There are 4 nested groupings, the coarsest first. Each group lies inside one group of the grouping before and may be the whole of it. The rows also spread widely along 16 directions, which tell nothing about the answers.
In the rows, zero is written as 128.
Known rows, each followed by its group in each grouping:
[ 95 124 124 130 160 130 151  90 155 106 115 161 136 127 116 112 159 114
 107 143 102 116 130 133 146 113 116 169 150 136 154  87  93 161 113 147
 122 108]	Gane Pob rad q_733
[ 87 100 126  92 110 144 196 119 163  44 135 189 106 118 129  90 111 125
 125 176  81 116 170 170 137 133 106 162 169 137 187  85  85 147 152 105
 141 100]	Gane Pob Sizok q_870
[153 136 132 114 110 134 102 164 129 110 130 133 124 146 130  84 108 130
 123 201  93 107 121 136 189 152  74  84 135  95 126 176 153  71 165 114
 103 135]	Gane rofe muvom q_501
[150  84 108 102 162 154 164 164 127 130 160 154 157 126 139 130 130 153
 124 122 106 145 125  70 106 112 123 123 126 154 109  95 123 125 144 113
 151 110]	Gane Pob rad q_711
[155 114 127  89 128 141  79 159 143 109 143 140 139 145  88 102 138  90
  81 169  85 113 164 169 161 138  76  71  60  78 138 112 113 108 107  98
 139 101]	Gane Pob dubir q_207
[133 169 121 173 149  97 127  65 131 175 105  72 148 129 138 148 101 108
  96  77 187 168  83 127 132  73 141 149  94 130 111  92 133 150 113 187
 153 182]	pesa sezar kof q_815
[ 81 178 119 145 145 151  89 156 172 144 133 164 126  91 122  88 146 115
 105  92 103  88 170 114 135 107 115 143 128 193 165  77  95 125 178 177
 171  92]	Gane rofe robim q_591
[101 132 118 154  98 101  78 171  98 129 131  88 136 106 107 146 115  82
 144 164 154  80 128 161 123 112 155 149  93 152 118 117 101  71 146 131
 174  94]	pesa revi sepel q_856
[172 116  89 118 134 139 174 134  88 143 172  90 140 161 131 148  74 148
 128 136 179 189  96 102  94 112 161 130 101  99  90  96 152 126  88 105
 149 143]	Gane Gubi dosu q_536
[ 92 129 100 161 139 132 119 124 123 140 135 157 123 144 166 149  93 159
  57 149 133 189 167 117 141 101 136 124  80 156 138 146  88 117  82 183
 107 179]	Gane Gubi roko q_456
[160 155 138 127 116 133  53 224 132 110 123 128 122 123  99 138 192 134
 138 131 142  45 158 149 116 139  91 158  79 139  96  97 126  74 172 105
 181 130]	fini Nopo gasi q_297
[118 116  81 108  96 146 170 139 149 149 162 122 112 131 109  80  82  85
 122 186 107 124  98  93 132  91 141 144 160 163 149  98 145 145 166 164
 147  85]	fini Kuf nidi q_637
[115 197 124 136  91  93  99 162 126  86  99  70 136 145 157 144 128 132
  73 168 129 101 147 215 147 116  93 157 131 132 132 172 146 111 141 128
 144 164]	Gane Gubi roko q_698
[126 175 104 122 132 173 133 131 132  79 155 174  74 147 149  88  82 156
 124 162 162 141 128 183 138 145  67 186 126 105 143  72 135  89 120 147
 158 167]	fini Kuf Feb q_940
[102 102 129 101 158 131  98 139 161 112 173 161 152 142 175  96 123 157
  63 112  91 169 140 118 181 119  66  33 104  97 139 174 127 142 123 147
 116 115]	fini Bune bunem q_266
[159  66 174 101 105 102 153  89 180 143  79 120 150 108 103 123 165  87
  78 131  85 131 135  84 175  92 111  77 104 118 145 126 103 198 173 141
 103 146]	fini Bune Repe q_915
[ 98 138 128 171 114 121 130  85 107 181 129 113 101 113 110 122  95  95
 111 164 175 162 107  93 158 138 194  95 106  97 140 132 122 147 114 176
  92 126]	fini Nopo gasi q_312
[124 153 160 166  66 108  77 194  97 108 132  98 124 176  95 152 142 156
 163 161 125  79 152 139 155 146 145 177 154 125 110 155  97  86 160 107
 102 113]	pesa revi sepel q_420
[106 124  86 160 176 130 169  90 150 169 131 130 160 103 143 104 108 119
 130 127 119 141  81  66 149  98 158 111 156 171 119 134 142 133 161 188
 139 116]	Gane Pob Sizok q_286
[100 132 136 120 126 131 139 124 124 154 141 131 114 128 117 101 122 120
 101 123 158 143  94  80 113  93 116 167 133 129 136  69 126 171 119 144
 131 121]	Gane Pob dubir q_655
[123 126  97 112 168 171 141 127 132 119 170 193  99 180 163  83  81 176
 107 129 163 184  83  98 127 107  45 168 133 108 115  70 134 119  84 160
 140 173]	pesa revi Sonut q_403
[119 162 145 154 145 107 151  66 158 114  98 102 146 100 173 145 104 128
  87  90 150 157 131 177 159 101 116 129 112 133 139 121 117 147 153 178
 154 174]	fini Bune Repe q_611
[162 124 163 115  79 145 147 191 108  90 148 134 123 158 155 154  90 199
 116 140  95 153 193 125 138 134 111 136 129 135 130 146 100  99 169  91
 113 163]	Gane rofe robim q_751
[143 105 106 113 145 136 150 130  91 105 186  96 155 172 127 144  95 135
 135 176 113 154  89 146 139 126 130 144 146  87 113 122 131 124  88 103
 121  67]	fini Kuf Foti q_229
[145 117  89 149  84 117 157 178 152 119 133 100 158 158 132 154 103 155
 126 151  71 105 171 119 129  83 159 157 146 215 106 157 111 100 192 152
 154 147]	Gane Pob Sizok q_286
[129 141 118 122 153 153 119 124 131 104  95 137 128  69  91 138 179  67
 111 176 102  78 162 175 129 152 154 150 103 134 157  64  90 126 127 132
 155  68]	fini Bune Repe q_915
[174 119  88 115 174 153 114 170 152 125 143 131 174 151  98 141 178 133
  96 127  68 110 166 121 122 122 128 113  96 142 105 104 119 123 113 118
 157 101]	Gane Pob Sizok q_286
[ 95 146 183 158 145  98  45 126 140 131 124 133 134 140  89 116 201 119
 143 106 145  75 102 124 182 134  91 138 120  81 120 124  98 135 136 133
 107  89]	fini Nopo gasi q_297
[153 173  82 127 176 144 137 110 118 139 137 101 142 157 135  94 107 116
 120 172 146 128  44 136 144 113  84 163 155 106  97 107 184 102 110 155
 149 135]	Gane Pob rad q_711
[145 128  59 105 108 127 136 153 202 113 104 142 124 130  59  77 193  65
 120 170 126  58 143 132 105 112 122 147 102 153 136  74 150 145 140 130
 190 138]	Gane Gubi roko q_698
[169  87 162  96 140 109 139 116 134  63  98 128 146 133 116 123 167 106
 157 189 113  71  79 179 178 139  45 141 143  64 113 127 135 107 161  77
 129 120]	fini Nopo gasi q_312
[158 142  64 141 166 157 130 132 133  87 171 149 136 189 122 123 100 159
 163 148 149 128 120 176 127 123  98 180 110 111  93  83 119  62  87 126
 171 141]	Gane Gubi dosu q_536
[164 128 100 129  99 143 115 190 122 100 140 145 110 169  65 124 164 137
 168 178 143  85 156 129 114 162 143 162 109 106 106 101 121  88 121  84
 139 129]	Gane Gubi roko q_698
[156 156 133 111 139 128 162 123 199 142  91 126 137 120 105  85 181 121
 102  81 119  96 110  81 124  90  91 161 157 155 127  72 162 193 195 149
 163 159]	Gane Pob Sizok q_286
[123 169 107 133 106 174 166 156 144 130 158 177  81 164 156  93  89 203
  82 131 127 194 187  74 128 146 142 123 142 137 152 130 140 148 119 158
 101 194]	Gane rofe robim q_751
[ 74 114 109 120 150 150 103 198 119 148 173 158 131  85 151 114 156 139
 102 133 116 126 141  55 114 138 157  87 128 163 132 136 125 133 145 143
 135  58]	fini Bune Repe q_611
[100 151 124 147 121 119 154 109 104 134 153  93 137 116 112 119  92 108
 154 132 154 133 101 132 130 130 174 140 153 114 137 101 128 136 141 122
 141  75]	Gane Pob dubir q_207
[111 169 115 126 175 161  87 162 150 142 165 167 135 100 157  78 117 152
  81  96 116 159 161 106 158 161 106  21  92 113 146 144 150 107 143 144
 138 118]	Gane rofe muvom q_501
[ 92  64 119 170 154 102 128 114 123 102 151 153 177 164 117 151 148 149
 176 168  87 109 113 113 177 119 144 133 150 135 106 174  72  96 108 126
  89  85]	Gane Pob dubir q_655
[120 179 158 176 121  92 110  83 135 158  88  89 127 130  87 130 159 106
 124  94 189 124 105 123 151 131 159 143 118  95 125 105 126 168 122 153
 118 153]	pesa revi Sonut q_403
[157 153 127 175 180 141 146  95 130 176 139 133 151 138 132 134 117 173
 126  78 154 185 114  67 151 139 162  86 114 109  99 128 144 134 122 158
 106 168]	Gane Pob dubir q_655
[176 115 163 115 134 127 120 157 142  99 108 134 163 136 102 145 178 139
 135 134  78  87 157 138 158 139  96 128 124 120 115 124 103 109 173  89
 126 121]	Gane Pob rad q_711
[125 113 117 140 132 110 168 102 135 111 141 132 137 143 158 112  72 154
 158 125 174 157  80 122 147  97  91 143 139 121 109 128 137 104 156 138
 147 174]	Gane Gubi roko q_456

New rows, each followed by its group in each grouping:
[131  76 107 118 194 112 139 148  91 133 111 111 183  84 148 160 178 115
 114 171 124 113  79  94 113 121 139 106 108 139  87 153 152 113 112 104
 145 101]	Gane Pob Sizok q_286
[135 138 121 120 177 144 136 139 145  98 141 141 151 182 173 131 159 194
  98 129  87 133  94 107 155  99  52 186 188 136 102 133 138 145 119 156
 112 137]	fini Bune Repe q_915
[120 151 121 136 136 106 120 118 150 138 120  86 143 131  94 139 171  92
 115  98 157  87  96 133 105  73 126 208 124 148 120  47 117 176 130 152
 180 104]	fini Nopo gasi q_297
[161  83 129 118 157 145 157 134 162  75 138 168 157 175 128 149 146 166
 149 132  56 100 132 135 156  94  69 198 165 153 114  85  73 118 159 124
 135 107]	fini Nopo gasi q_297
[121 112 154 138 146 114 139  67 137 138  67 149 105 104 136 123 164 111
  80 167 165 146  97 100 159 121 105 138 100 101 133 120 124 164 100 171
  92 194]	fini Bune Repe q_915
[148 139 144 136 113 144 115 147 123 187 129  93 136 110  77 153 139  86
 100 123  97 113 146  85 129  95 179 155 112 168 142  69  90 157 165 155
 129  67]	fini Kuf nidi q_637
[164 101 124 132  68  92 148 176 176  96 129 105 160 174 100 152 154 160
 148 112 100  94 182 124 129 101 143 138 121 162 105 147 106 130 184  98
 150 157]	Gane Gubi dosu q_536
[124 120 179 166 102 112  93 134 182 144 116 165 124 113 118 122 139 147
 134  71 130 113 179  95 181 122 114  80  85 141 133 136  83 118 219 162
 127 166]	fini Nopo gasi q_312
[136 109  55 129 207 121 165  92 184 126  84 148 180  88 135 102 174  83
 113 170  97  96  84 116 150 103 111 104 135 170 120 135 162 125 144 165
 165 132]	Gane Gubi roko q_456
[110 173 176 119  74 128  71 165 109 159 164  89 114 127  82 110 108  99
  98 104 133 128 161 122 142 129 147 104 107  94 162  93  96 156 160 108
 121  53]	Gane Gubi dosu q_536
[104  86  82 117 153 115 146 103 141 152 128 123 153  99 134  87 104  67
 121 173 136 116  58 101 136  69 105 119 117 155 125 109 143 115 134 162
 170 113]	Gane rofe robim q_591
[117 146 140 146 139 117 125 118 133 138 105 109 159 119  99 161 181 112
  71 128  89 132 182 126 142 138 190 108 107 132 151 132  91 176 106 133
 101  99]	Gane Pob rad q_711
[145 146 146 136  95 113 142 138 124 110 113  87 147 156 127 169 124 144
  90 137  96 134 174 155 139 105 143 162 128 143 137 128  95 143 129 123
 119 143]	Gane rofe robim q_591
[127 111 138 143 106  93 125 111 138 105 150 114 144 190  75 104 131 125
 200 139 155  98  74 127 167 111 100 171 161  80 104 117 114 118 141 106
 118 110]	Gane Gubi roko q_456
[122 111 150 114 106 113  82 225 100 162 140  97 158  95 159 137 129 140
  90 138 101 117 139  65 136 109 120  58 106 166 112 190 144 100 193 114
 131 109]	Gane rofe robim q_591
[112  94 122 145 147  99 139  88 161  79 132 139 157 142 149 144 118 135
 127 133 118 135 138 183 174 113 107 105 101 110 129 149  94 117 122 139
 140 142]	fini Nopo gasi q_297
[141 105  86 113 138 157 159 130 176  95 163 152 149 153  87 119 133 112
 134 145  58 108 162 145 133 108 135 161 141 158 149  65  86 144 137 135
 159  62]	fini Kuf Foti q_229
[ 70 141 101 141 137 113  72 215 102 130 181 111 162  92 151 121 145 140
 128 128 133 109 149 110 121 151 165  47 103 148 120 193 147  83 142 112
 159  69]	Gane rofe robim q_751
[125 119  81 107 145 125 110 177  96 120 179  98 138 158 141 130 127 134
 111 172 166 130  75 128  94 106 101 161 106 117  89 114 168 111  76 120
 166 113]	fini Kuf Foti q_229
[138 142 127 112 151 170 161 129 146 138 140 153 119  92 110 124 139 121
  82 105 107 159 182 101 119 155 181  86 110 120 167  68 113 187 135 131
 134  85]	fini Nopo gasi q_297
[155 119 132 164 115 117 179 110 180 105 117 137 146 127 134 161 123 175
 153  64 131 136 174 126 132 102 149 158 115 178 121 101  93 133 190 152
 164 192]	fini Kuf Feb q_940
[151 126 143 105 115 136 107 171 137 106 121 140 119 125  86 139 172 123
  88 125 130 113 197 148 101 138 128 130  58 114 135  73  99 138 112  90
 158 142]	Gane Pob Sizok q_870
[ 75 168 123 149 167 128  67 172 110 131 164 123 164 118 172 131 125 156
  78 128  90 134 144 137 163 133 116  77 127 141 130 184 126 101 129 147
 119  80]	Gane Pob dubir q_655
[121 114 161 163 145 114 130  73 140 107 144 121 163 113 133 161  97 132
 143  75 135 161 162 172 172 126 154  93  90 103 137 114  59 121 142 142
 136 110]	fini Bune Repe q_611
[114 103 130  94  82 111 162 152 124 106 167 119 123 137 151 102  80 140
  93 149 144 178 142 123 131 133 127  57 110  89 137 163 154 146 132  95
 129 151]	Gane Pob rad q_733
[166 133 138 161 185 145 136 101 127 118 104 155 156 136 182 137  87 173
 141 135 109 145  89 134 198 124  58 131 151 132  97 150 119  59 174 164
 116 175]	pesa revi Sonut q_403
[154  86 117 180 105 115 143 122 143 157 102 142 143 174 120 172 122 167
 129 139 115 139 143  62 152  73 142 172 109 189  94 141  75 108 150 176
 100 206]	Gane Gubi roko q_698
[148 163 179 145 137 138 106 114  98 152 156  71 156 103 121 177  77 115
 106  56 133 167 160 163 148 126 163  91  85  94 143  74  79 139 161 125
 145  67]	fini Nopo gasi q_312
[139 154 133 132 154 127 103 102 126 135  83 117 129 103 136 139 129  95
  74 146 154 121 119 167 136  93  85 163  71 130 128  82 111 114 118 154
 157 163]	Gane Gubi dosu q_536
[124 124 101  94 224 170 117 144 132 114 146 172 146  89 182 120 147 140
  74 117 118 139  98 123 115 103  49 144 104 150 126  69 136 119 116 146
 181 109]	fini Kuf Feb q_940
[ 94  99 158 116 102  71 204 104 114 111 139  79 148 132 164 147 117 161
 114  88 191 180  93  91  93  83 146 152 146 118 128 126 142 205 115 101
 135 164]	Gane rofe robim q_751
[159 106 131 101 127 144 131 194 121 105 173 146 144 174 160 119 118 202
 115 133 102 156 143  87 143 132  80  92 130 112 104 167 145 104 139  93
 115 153]	Gane rofe robim q_751
[139 153 113 181 153 124 146  67 125  94 150 102 148 165  87 160 126 137
 191 108 167 133 125 184 144 146 183 180 128  83 110  78  86 121  85 136
 140 106]	fini Bune Repe q_915
[144 111 150  88 175 149 108 123  97 123 137 120 144 123 126 145 140  95
  63 165  92 143 110 146 152 124  89 115 102  76 142  88 105 151  89 111
 112  62]	fini Nopo gasi q_297
[142 126 145 139 160 136 134 145 157 120  95 158 160  90 113 169 199 147
 109  76  97 113 201 105 120 136 156 125 103 166 140  94  79 155 162 115
 140 121]	Gane Gubi roko q_698
[148 161 113 187  96 113 106 130 201 149 130 128 126 200  71 130 166 157
 127  84 127 111 178 103 157 111 161 146 106 144 109 122 102 151 138 183
 124 183]	fini Nopo gasi q_297
[143 111 145 126 148 141  97 114 166 128 135 161 143 149  97 113 161 122
  96 133  65 127 150 113 194 129  97  92 107 104 145 125  91 146 130 145
  94 103]	fini Kuf Feb q_940
[163 130 142 121 148 116 167 114 117 116  87 104 150 111 160 143 115 134
 132 140 150 122  70 132 137  89  71 182 151 140 105 106 146 110 181 125
 151 170]	Gane Gubi roko q_456
[112 204 134 100 132 148 119 147 116 134 144 126  84 142 160  84 121 158
  41 117 193 181 118 116 104 130  79 142 110  83 145  93 181 173  76 137
 135 184]	Gane rofe robim q_751
[103 130 158 157 111  92 159 113 138 107 119 126 135 113 156 144 115 168
 150  84 180 138 137 125 129 110 137 150 127 140 125 126 108 133 173 123
 145 171]	Gane Gubi dosu q_536
[116 119 122 126 129 121 162 128 123  99 154 147 119 125 178  88  67 165
 172 136 194 147  73 123 142 126  77 123 142 102 108 138 163  82 172 115
 157 171]	Gane Gubi dosu q_536
[113  92 165 111 148 126 136 140  65 103 192 126 148 168 133 148 114 171
 151 120 150 166  90 106 126 131 117 152 148  65 106 105  99 134  90  69
 103  73]	Gane Pob rad q_733
[122 143  87 148 135 143 138 103 187 108 122 171 121 165 107 109 141 135
  90 138 104 133 189 147 141 106 126 160 100 154 153  94  86 138  89 177
 138 174]	Gane rofe robim q_751
[ 98  98 108 120 213 127 133 113 149 116 104 173 167  60 172 126 172 109
  89 131  95 127 120 113 142 125 110  77 113 152 144 132 122 134 130 142
 148 105]	pesa sezar kof q_815
[112  93 117 128 143 100 136 110 133 163 146  95 175 124 127 141 124 109
  95 103 130 157 107  85 129  76 154  92  99 136 123 123 113 169 119 136
 137  98]	Gane Gubi dosu q_536
[155 101 131 113 151 149 166 174  79 146 119 126 145  93 159 165 133 152
 108 158 114 137 112  63  98 114 141 152 138 173 101 115 133 116 161 112
 131 126]	Gane Pob rad q_733
[ 80 132  71 144 152 153 139 135 149 111 145 185 106 118 182 105 111 154
  85 178 124 154 148 121 142 131 128 116 121 164 138 151 128 107 109 193
 134 158]	fini Bune Repe q_611
[135  91 110 113 136 141 154 146 166 118 121 166 148  85 139 115 124 120
  98 145  73 133 184 108 144 128 137  59  98 167 155 132 109 116 171 130
 142 126]	Gane rofe muvom q_501
[157  99 116 137 116 105 204 143 154  81  93  98 174  75 131 187 167 136
 164 117 106  90 174 141 102 126 199 141 140 192 117 123 114 137 205 108
 181 126]	fini Bune Repe q_915
[121 102 141 186 130 112 146  96 147 118 165 144 156 172 137 169  98 193
 150  88 114 177 170 115 172 118 165 118 117 135 120 155  65 125 131 158
  99 148]	fini Kuf Foti q_229
[124  73  89 141 147 136 122 154 105 118 170 146 171 148 146 143  91 142
 137 198  66 135 134 123 171 124 135  84 120 145 105 186  96  51 129 130
 112  91]	Gane Pob rad q_733
[105  75 167 170  80  67 125  82 132 150 110 107 140 163  57 110 151  94
 181 181 125  95  81  76 201 122 164 119 155  91 117 179  98 141 149 127
  58 110]	Gane Pob Sizok q_870
[ 73 137  84 121 135 129 119 158 159 109 119 156 133  93 145 112 150 101
  54 172  89 105 179 154 120 108 127 118 101 189 165 126 114 133 120 159
 161 115]	Gane Pob dubir q_655
[107 116 156 122 170  81 129  86 185  98 117 114 199 144 167 134 158 145
  66  69  82 145 132 153 177  73  60  96 127 125 142 155 108 181 124 139
 131 140]	Gane rofe robim q_591
[163 137  97 103 158 196 136 184 138 129 164 189 120 125 135 101 104 161
 108 130  95 153 168  90 127 144 104 102 116 143 134  86 125  97 158 128
 146 119]	Gane Gubi roko q_456
[ 94 133 103 140 103 102 139 123 159 119 122 130 122 165 115  94 143 121
 111 164 128 120 109 112 153 120 131 136 160 127 134 151 140 161 115 155
 112 142]	pesa revi Sonut q_403
[135  85 193 134 113 121  80 117  93 188 126 112 129 125  81 140 131  85
 110 150 115 130  99  67 182 113 129  99  97  86 129 114  76 144 147 134
  69  71]	fini Nopo gasi q_312
[140 133 113 147 178 156 148 109 105 103 132 154 129 142 144 130 103 157
 155 169 130 129  92 145 148 133  98 188 152 120 106 101 114  72 122 135
 131 137]	Gane Pob Sizok q_870
[112 154 124 139 118 122 163 112 150 101 121 151  85 126 180  96  85 161
 123 129 205 149  97 141 133 115  75 159 126 119 124 112 164 119 156 163
 163 222]	fini Nopo gasi q_297
[145  96 160 124  70 122 125 212 101  98 150 121 125 139 159 170 109 193
 135 136 126 136 172 108 125 125 126 130 112 148 101 159 104  91 181 101
 127 156]	fini Bune Repe q_915
[129 126 109 133 190 141 122 134 122 119 127 142 159 156 136 155 168 151
 116 128 111 106  99 114 110  71  82 240 142 173 103  62  91 121  92 148
 153 118]	Gane rofe robim q_591
[173 160  86 123 112 124 148 175 166 107  93  93 156 170 120 155 182 146
  72 157  68  92 178 141 113  93 130 187 138 190 117 128 139 148 126 140
 150 171]	Gane rofe robim q_591
[139 121 122 104 175 151 111 176 144 148 133 165 139  89 140 114 168 142
 100  71 156 128 127  67  93 110  87 114  82 149 114  68 138 134 157 120
 183 140]	Gane Gubi roko q_698
[ 95  97 116 154 136 114 150 117 137 128 134 154 134 145 147 131 118 148
 148 127 128 130  95  82 134  79 118 190 161 174 118 106  93 126 144 163
 128 136]	pesa sezar kof q_815
[134 101 112 146 188 169 107 135 130 184 189 168 147 113 126 104  91 134
 159  88 129 150  94  47 156 118 127  73 105 131 106  90 109  92 170 163
 146  74]	fini Nopo gasi q_297
[ 96  93 130 123 116 114  79 176 106  94 162 145 121 164 148 118 141 157
 130 189 138 113 103 122 156 125  72 137 121 102 101 168 119  86 108 124
 111 125]	fini Bune Repe q_915
[123 131 114 137 113  94 163 147 159  37 106 136 142 143 157 147 152 169
 135 140 136 109 165 197 130 145 116 145 135 134 122 157 131 114 133 102
 163 187]	pesa revi Sonut q_403
[ 76 117 183 169 130 106  64 114 139 146 139 141 143 108 120 116 119 111
 158 105 111  90 107 115 207 105  98 116 133 132 139 134  63 100 206 165
 114  65]	fini Nopo gasi q_297
